The rows of a group lie close to one hidden flat surface of 12 dimensions, which passes through zero. Surfaces can cross.
Some rows, each with its group after it:
[-19   2 -24 -15  -9   1 -32 -21  10 -23  31  10  18 -17 -19 -14 -39   3
  36   1  -8   2  -5]  J673
[ 16 -48 -49  22 -24  32  11 -11 -29  10  21  51 -10  33 -19   2   2  25
  -7 -20   8  36 -45]  J20
[  6   4  12 -12  32  16   1   5  25   2 -11  11 -45  31 -14   4  -3 -20
  -6 -24 -15  -5  29]  J47
[ 35   5   4  -3  21 -11  56 -47   1   5 -55 -15  24  16  18  10 -20 -10
  22 -19 -23 -49  12]  J47
[ 17   3  39   9  36  17  14 -32 -12 -42  20 -17   7   3  -5 -12 -23 -12
  15   7  -5   9 -31]  J942
[  8  28 -18 -30  21 -14  23  -7  -8 -10 -19  18 -28  -8 -25  29 -17 -13
 -19 -17  14   7  -2]  J20
[ -4 -18 -10 -23 -33 -45   5 -26  35   0 -31  14 -17  17 -10  18 -61  17
  29   3   4   6  34]  J47
[ -1  20 -25 -11 -18  21 -25   4   3  44  12  25  25  29  -1 -16   9   5
   1 -28   7  27 -11]  J20
[ 34 -19  18   9  -3  26  15 -23 -15  -9  12  -2 -18  34   0  -5  18  -9
 -21  33 -22  35 -28]  J673
[ -5 -22 -17  -4 -24  10  -4 -11  -1 -17   4  20 -62  27 -23   7   0  12
  -7   3   8  48 -27]  J333
[-27 -36   5  35   4 -15   9  28 -17   2   7  12  24 -21  14  14  -3  25
   1  -2  30 -15 -18]  J673
[ 20 -18  -9   8  -9   0  -8 -28  10 -28  -9 -22 -13  -6  -7 -15  11 -16
  29   9 -14 -22  19]  J333
[ -1  24  33 -50  19  15   8 -18  21  31  -8  15   4   3  -1  16   0  -1
 -16  -3 -24  11   8]  J333
[  0  -6 -18 -10  -1   5 -24 -10  23  15 -16  25 -20  21  -5 -10  18 -11
   3 -11 -11  -2  24]  J47
[ 15 -36 -53  -6 -37  19  -1 -30  17  15   0  35   4  15 -12 -10  -2   2
  30  -6 -21   4   7]  J942
[ 25  -4 -13 -17   1  36  33 -31  12  50 -16  21  26  33  13  14  30 -13
  14 -16  -2   7  -6]  J47
[-26   7 -14  28  -5 -22 -62  38  -7  -8  23   4  -4   6   0 -28   0   7
  -7  -4  34  17  -7]  J20
[ 14 -18  -1   4   6  -8  11   1  18 -14 -20 -24  -7 -22  -1   5  15 -19
  23   3 -13 -49  49]  J333
[-16   2   7 -21   0  -8 -16 -27   9   4   9 -11  47 -30   6  13   1   1
  32   9  29   0 -19]  J673
[ -7 -33  14  36  31  14   5  26  -2 -40  22  -6 -33   5  -4  15  12 -23
  12   8  37   1 -11]  J47
[-34   4  24 -17  -3  14  -9   7  26  42  14  20  17 -23   8  -7   1  16
   8  -9  -2   8   6]  J673
[  6  40  16 -10  47 -34 -22 -16  13   2 -32  15   0 -14  -1 -15   1 -26
 -18 -19  15 -12  32]  J942
[ -3  -1   5  -7 -54  -8  22  22 -13   1  22  -9   1 -21  -7  -1 -32  38
 -11  23 -12  32  -9]  J47
[  7 -25  12   1  -8  -2 -12 -29  -1  -9   7 -17  37 -26   9  -6  10   5
  20  24 -18 -20   0]  J333
[-13 -11  -4  45   9 -22 -49  19 -18 -27  11  -7   0   1   3 -25   6   2
  -4  -1  34   7 -13]  J333
[  2  -6 -44  11  -4  17 -37 -30   7  20   0  32  24  34  11 -28  30 -19
  18  -5   9  10 -17]  J47
[-16 -20  34  -1  22 -12  13  19  36  16 -10  28  -6  -5  20   9 -12 -14
  -9  40 -33 -14  52]  J333
[ -5   2 -14  25  12  18  -2  -9 -28 -22  35  -9  50 -15   2 -14  -1 -10
  24   5  21   2 -44]  J47
[-18 -21  24  -9 -20  20  30  33  23  -4  24 -12 -30 -43  -3  20  18 -13
   4  51 -12  12  20]  J673
[ -3  54  -9   8 -24  -3  -4   2  23  -8 -10 -15 -23  -6  -1 -60 -11 -22
   4  13 -30  -2  34]  J673
[ -5 -10 -18  15 -26  15  12  23  -2   4  18  25 -26  17  -8  -7  -4   3
 -11  17  -3  38 -13]  J333
[ -8  -1   3 -12  15 -29  -4 -24   2  22 -26  27  42  25  24  20 -14  -4
  -7  19  15  12  -7]  J673
[ 11 -21  -6  -7 -10  38   4  20  23  18  12   8 -46  20 -14  23  46 -21
   6  -5  18  28   9]  J333
[  3  32  16 -26   4   9  36  -7  -9  -6   7 -36  24  -4   2  17 -37  14
   5  -7 -27 -24 -11]  J942
[ -7  13 -11 -10   8 -25 -35  -8  -1   1 -11  -7  27  -8   2  -5  -8  12
   7 -27  12 -20   2]  J20
[-14 -42 -13  -1   7  -1   5   7   0 -20  11  32 -19 -12 -18  30 -23  12
   6   0   0  -7   3]  J20
[  2  48 -11  -8   5 -31 -36   9 -45 -20   5 -24  29  -8  -6  -3 -14   8
 -37 -14  11   1 -23]  J673
[ 10 -13  25  -3  10  20  18 -30  -8  -8  21   3  28 -17   1  -2  -7  -6
  11  14  -4  13 -24]  J942
[ -7  33 -17   7   4   4 -41  -4  -7   0  26  28  21   5 -12 -39 -25  -3
 -10 -14   8  31 -14]  J942
[ 16  37 -12   8  -6   3  10 -19   0 -22  12 -29  25 -33  -5 -17   8 -49
  28  16  34  16  -6]  J942
[ -5  16  40 -25  26  33   1  28  15   6  21   2 -38   3 -17   9   0  -1
 -17 -24 -18   9  15]  J673
[ 20  13 -20  25 -10 -24 -24 -26   3 -25 -28 -37  -7  15   7 -25  36 -29
  23   8  39  -4  -1]  J47
[  9   7   7  45  25  -3  41  17 -10   5 -16   4  29  27  24 -12 -22 -24
   8   3  12 -14  -1]  J333
[ 17 -28  10  22  30  10  -2   6 -19 -33  16 -17 -23 -19 -19  15  25  -5
   9 -35  41 -13 -14]  J942
[ 23  14 -27 -34 -33  37  32  12   2  51   5   4  11  -1  -6  18  29   7
   3 -30 -13   6   4]  J20
[  3 -10 -31  -3 -14  29  19   1  -4   6  20  19   8  19 -10   6 -33  15
  21 -24 -17  -3 -16]  J942
[-18 -14  25   9  24  11  -4  24  -6  -2  25   2   4   0   3  30   9  -5
   3  -1  47  24 -29]  J20
[-17 -14 -14  15  23 -17   0  15 -20 -37  16  11  -6 -19 -17  28 -34   3
   7 -13  43  -1 -22]  J20
[-22  41 -16 -33 -20 -20 -17  39   1   4  13 -15   7 -58 -13  18  -3   1
 -10   1   3  -9  24]  J20
[ -1   3 -31 -16 -10  26  13  23  16  22  10  23 -13  11 -16  24   2 -18
  19 -17  16  18  11]  J20
[ 15  58  28  -2  -1   7   1  -5 -13   0  15 -30  17 -37  -1 -26  37 -27
 -23  23  12  30 -11]  J942
[  8  -8 -31   8 -26   5 -10 -17 -34 -40  33 -21   3 -36 -25  -1   3   9
  16   5  19  12 -46]  J20
[  3  -6  -5  53  21   3 -11  23  -6 -24   0   0 -34  51   5 -16   6 -22
   1 -13  49  22 -18]  J942
[  2   2  22 -45  12  21  25 -29  38  15   0  15   3   2  -3  16 -18 -17
  17  15 -37   6  22]  J333
[-17   4 -24 -10   2 -35  -2 -11  40   7 -43   3   8  25  19  26 -15 -29
  39  12  31 -17  28]  J942
[ 26 -34  25   4  -7  23  22 -27  21 -20 -13 -25 -46   1  -3   4  39 -17
  13  27 -23  -1  12]  J673
[ -8  38 -34 -22   2  16 -32 -14  10  16  15  33  23   9  -7 -35 -19 -11
   6 -14 -31   5   6]  J47
[  6 -41  13 -28  19  27 -30 -48  18   7   1  19  -7  22  -8  11  25   9
  15 -24 -10   2  -7]  J47
[ 24   1 -21   7 -17   6 -18 -53 -14 -12  -7  -2   1  23  -4 -33  19  -5
   2   1   2  22 -31]  J20
[ -8 -13   4 -19   1  37  18  25  18  27  17  21 -23 -10 -18  11  -3  19
   6 -40 -23 -14  15]  J673
[ 22 -45  10 -20  -4  47  18 -24  16  21  11  25 -10  11 -12   2   9  14
   2 -10 -67 -12  21]  J333
[ -1  36 -11   7  -2 -27 -36  35 -27 -18   3 -37   1 -16  -5   2  21  -7
 -24  -7  42   5 -11]  J673
[  2  -6 -29  -5 -27  14 -26  17 -24 -18  30 -29  -9 -14 -24  10  17  24
  10 -33  16  -4 -23]  J942
[ -5 -29 -47   4 -16  21   5  -1  21 -10  16  26 -10  -1 -15  -1  -4 -24
  40  17 -14  -7  17]  J47
[  4  -9  16 -28  30  33 -14   6  11   6  23  -3   1   4 -16  29  -3  12
  20 -56   4 -20   0]  J20
[ -3  -8 -18  10   9 -22   5   9 -25 -31 -14 -25 -22 -14 -19  32  -5  19
   8 -33  45 -22 -22]  J333
[  3  41 -37   6 -29  -1  32   8 -41  -6   3  -7   6  -3 -10  -5 -28  17
 -11 -20  12  14 -42]  J333
[  7  -8   2  41  23 -21   8 -14 -15 -39 -24 -38  -2  31  13  -2 -19  -6
  27  -9  26 -27 -20]  J942
[ 23  15  -2   4 -16 -12  60   6 -34 -19   0 -38  16 -28 -11  19 -49  28
  14 -24  -3 -27 -12]  J47
[ 23   6   9 -27   3  43  16 -23  18  50 -18   8  -6  24  -1   0  35   6
   1 -46 -19  -2   7]  J673

New rows. What belongs after each?
[  5 -34  16 -21 -21  28  13 -22  15  13  15   6   5 -10  -2  -5   3  17
   5  26 -60  -3  11]  J20
[ -4  34 -14  -5 -16   8 -49   9   0  12  22  -7  13   6  -5 -42  -3  11
   0 -24 -15   4   4]  J20
[  5   5 -14  16 -27  19 -36  15  14  27  17 -14  24  26  12 -39  23   5
  25 -19  -7  -8  14]  J20
[-15   3 -14 -26 -14  16  44  25  31  32  -1  29  -7  16   2  29 -30  -5
   8  13 -31  -2  32]  J942
[-13 -29  24 -19  17   5  -9 -23  36  16  -4  18  16  14  12  16  -6  -7
  28   8  -2  -4  16]  J20
[ -1  21   2   2  20 -16  21 -20  25 -13 -28   7  -6  18   8   3 -25 -45
  19  30  19  11  13]  J20
[  9  37  15  -2  42 -12 -28 -20  16 -19 -14 -33  17  21   4 -17 -20 -22
  33 -37  11 -35  18]  J20
[ -3  37  -9   2  25  32  -8  44  -9  -7  29   1 -16   8 -17  -4  -3 -25
  -9 -31  16  10  -4]  J47
[  8 -16  14  33  21 -23   9 -28  15 -27 -10  19   0 -33   1 -22   6 -45
   9  37  16   5  19]  J942
[ 10  13   6 -19 -24  -3 -27 -33  19  38 -20  -1  14  18  18 -24  41  -1
 -11  19 -19  18  11]  J20
[ -4  -9   9  -8 -20  10 -11  -4   8  -6  13  -1 -12 -30  -1 -17  25  -2
 -17  52 -52   4  15]  J47
[-11  18   1 -40  32   5  38  14  15  11   4  20  25   2  -6  58 -46 -25
  13  -5  16  -3  10]  J673
[ 12  25 -19 -35 -37  21 -11 -10  24  36   9  -8  18 -15  -3 -16  33 -19
  10  10 -28   4  30]  J333
[ -2 -23  15 -38  18  23  35   8   4  10  20  19  14  -9  -9  64 -16   0
  -2  10  -8   5  -4]  J673
[ 17  35 -13  -8   7  26   1  10   6  40   6   3  30  29   7  -6  19 -25
  10 -30  24  15  -4]  J333
[-37  15  12 -27  29 -40 -18  13   6  -3 -16  37 -22 -20 -10  29 -27   2
 -39   4  14  10  13]  J20
[ -7  13  31 -15  20  -6   4  -8  -8 -12   2  -4   6  -2   0  -7 -42  21
 -18   3 -47 -18   1]  J942
[-13  28 -18  -2  -1  -3 -37  -1   0   7  13  14  16  29   0 -20 -20   5
  -2 -22  13  20 -18]  J942
[-14 -10 -16  -9  -2  -7  -6  11 -13  -3   4  11  -2   2  -9   7 -40  42
  -9 -29 -33 -31   2]  J942
[ -5   5 -12 -33 -13  18  59 -15  -1  -7   6   5  -8 -14 -18  41 -39   4
  18   5  -4  17 -24]  J333
[ 26  -3 -13   2 -13 -20   4  23 -45 -11  -6 -19  -4   3   1  28  25   7
 -52  17   1   3 -13]  J673
[ 42  13   1   9  12  31  36 -34 -16   9   3  -3  33 -12  -1  -7  28 -23
  11 -17  21   9 -26]  J942
[ 19 -12 -21  25  -6 -16  13   5 -13 -56   0 -14 -34  15 -14   4 -20 -28
  -6  44  -2   6   4]  J673
[ -6 -21  32   2  33  16  21  21  20  12   2  19 -18  18   4  26   5 -15
  -2   5   4   4  15]  J333
[ 23  10 -28  17  -8   1  -7 -17 -13  -4  -9  19   2  49   0 -31 -17  -7
 -16   3 -15  19 -11]  J673
[ 16 -10 -40  24   3 -13   5 -15 -25 -30 -17   4  -9   7 -12   7 -14  -1
  19 -29  27 -17 -20]  J20
[ 11 -40  42  30   6  20  42  28 -25 -10  21 -41  19 -23  18  18  19  15
   6  15   5 -21 -17]  J20
[ -1  -4  -4  -4 -35  19   4 -23 -16  27  15  36  10  20   7 -28  -8  33
 -25  27 -36  47 -38]  J333
[-11  23 -14 -20   3  26  25  19  35  20  17  18  16   0  -6  15 -26 -39
  32   5  -1   9  29]  J333
[ 24 -17  25  11   5   4  58 -31   8 -21 -15 -22  -2   7   8  10 -17 -18
  28  32  -6  -2   0]  J47
[ -5  11 -13 -20  -9  13 -19  20  25 -16  21   7 -56  10 -35   1 -28  -6
  10 -17  -6  15  26]  J47
[-37  16  -9  -6  -4   4  -9  38  24   3  20  -2  -7  26   4  21 -13 -19
  20  12  39  25  -4]  J942
[ 11  27  33  -5 -15  -8  13  -4  -3 -11  -1 -24 -11   0   3 -24 -15   6
 -24  27 -24  28  -3]  J47
[  5  17   1  38   7 -15  12  23 -24   6 -10 -11  32  17  26 -25 -19  10
  -3 -12   2 -28  -1]  J20
[  2   9 -23  -1  14 -23 -19 -32   9  -9 -29   6   8  26   1  -7 -14 -20
  26 -14  28  -6  -2]  J20
[-37 -13 -21 -13 -14 -30 -46   9  20  32 -16  28  11  18  15  13  16  14
  -2   0  28   7   9]  J942
[ 25  19 -26 -24  -6   7   7 -16  -5  -6 -19  22 -61  14 -33   1   6  -3
 -37 -18 -20  19   0]  J20
[-20   1  38   7  29   2  18  29   0 -28  20 -20 -18 -41 -10   1 -32   6
   3  -9 -10 -28  13]  J673
[-24  25 -31 -16 -30  -1 -32  50  33  20  18   0  -4 -14  -9  -4  -4  -8
  18  -9  -2 -11  46]  J20
[ 13  -3   8  47  13  -4 -43  23  -2 -14  -4 -37  -9  36  12 -44  16   8
  10 -41  10 -35  13]  J20
[ -4 -21   9   8  14   7 -12  15  19 -16  10 -18 -21   1  -4  17  18 -19
  28  -9  32  -6  11]  J20
[ 19 -20  -5 -19  -9  -7  -3 -40   5 -23  -4 -43   9 -19 -13  28  17  -3
  48 -16  36 -17 -10]  J47
[ -2 -25  -6 -15 -24  -2  12   1   0 -20  21 -19   1 -74 -19  22  13   3
  18  30  -7 -17  11]  J942
[ -4 -28  32  24   5 -16   5 -13 -17   7 -17  -5  17 -10  25  -7  20  26
 -18  18  -2 -12 -15]  J673
[ 28 -30  -8  11   4  29  30 -32 -16 -30   2   6 -33  20 -23   3  -2   1
   5  -7 -14   9 -27]  J20
[  7  -1 -14  13  -9  13  52 -24   5   2  -8  29   9  35   7  -9 -43 -12
  16  20 -12  22 -20]  J333
[ 28 -19   6  39  -4  14   9  -2  -9  22 -18  20 -12  48  19 -34  31  11
 -28  -1 -24   5  -6]  J333
[  4  -8 -44 -20 -45 -26  13 -51  14  18 -39 -14  52 -10  19  12   5   4
  43  18  -3 -36  11]  J942
[  2   1  22  -8  57   7  10 -20  -5   8  -7  10  27  17   2   9 -34  15
  17 -62  11 -28 -12]  J673
[  3  37   6 -36   5  10  13  -2 -13  20   1  12  -4 -10 -12  16   4   1
 -34  -5  -3  30 -16]  J20
[-23 -54   5 -12   0  -4 -33 -16  28  13  -4  38 -16   2  -1   7   7  21
   9   1 -13  -5  17]  J673
[  0  27 -21  -4  -5  18  -1  44  15  26  13 -10   1   6  -4  -3  -1  -7
  11 -33   3 -13  27]  J20
[ -9  -6  -1 -20   2   0 -14  -3  10  24  19  17  59 -32   8   2 -10  11
  12  -6 -21 -26  18]  J333
[ -1 -18  35 -28   1  18 -17  -5   2 -17  13 -10 -49 -10 -21  13  23  19
 -23   3 -19  18  -6]  J333
[ -2 -25 -42  18 -55 -10 -19  14  -3  28   0   4  12  -7  12 -14  35  15
   3  14  -1  -3   9]  J20
[ 24 -12 -13 -24 -29  10 -38 -27 -21  -4  23 -11   3   9 -14   2  42  10
 -23  11  -8  32 -28]  J673
[-27 -26 -31  -6 -22 -25 -41  19  23  28 -10  44 -17  20  -5  11   2  22
  -4 -11  21  18  19]  J47
[-11  -9   7  -8   3  13  -4   7 -24 -18  40  12   9 -27 -22   3 -35  32
 -11  -3 -24  11 -32]  J20
[-19 -19  22  -9  26  -5  28   5   4  -2  19  24  30 -48   0  33 -27  -1
   7  13   3 -13   4]  J942
[-16   9  16 -13  36 -25 -23 -17  12  -5 -15 -15  26 -13  10  25  13 -18
  19  -4  47 -17  -1]  J47
[-14  17  49  -1  29 -17 -45  23  21 -26   3 -43 -26 -12   5 -10  19 -15
  -5  11   9 -10  29]  J20
[ 30  27  -3   1  13   5  10 -17   8  20 -35  11 -12  23   2 -20  13 -19
 -12 -23  -8  -6  22]  J942
[  1  47  10   4  51 -10  19  17 -23 -11 -10  10  -7  21 -11   4 -48  -3
 -26 -43   8  -7 -12]  J20
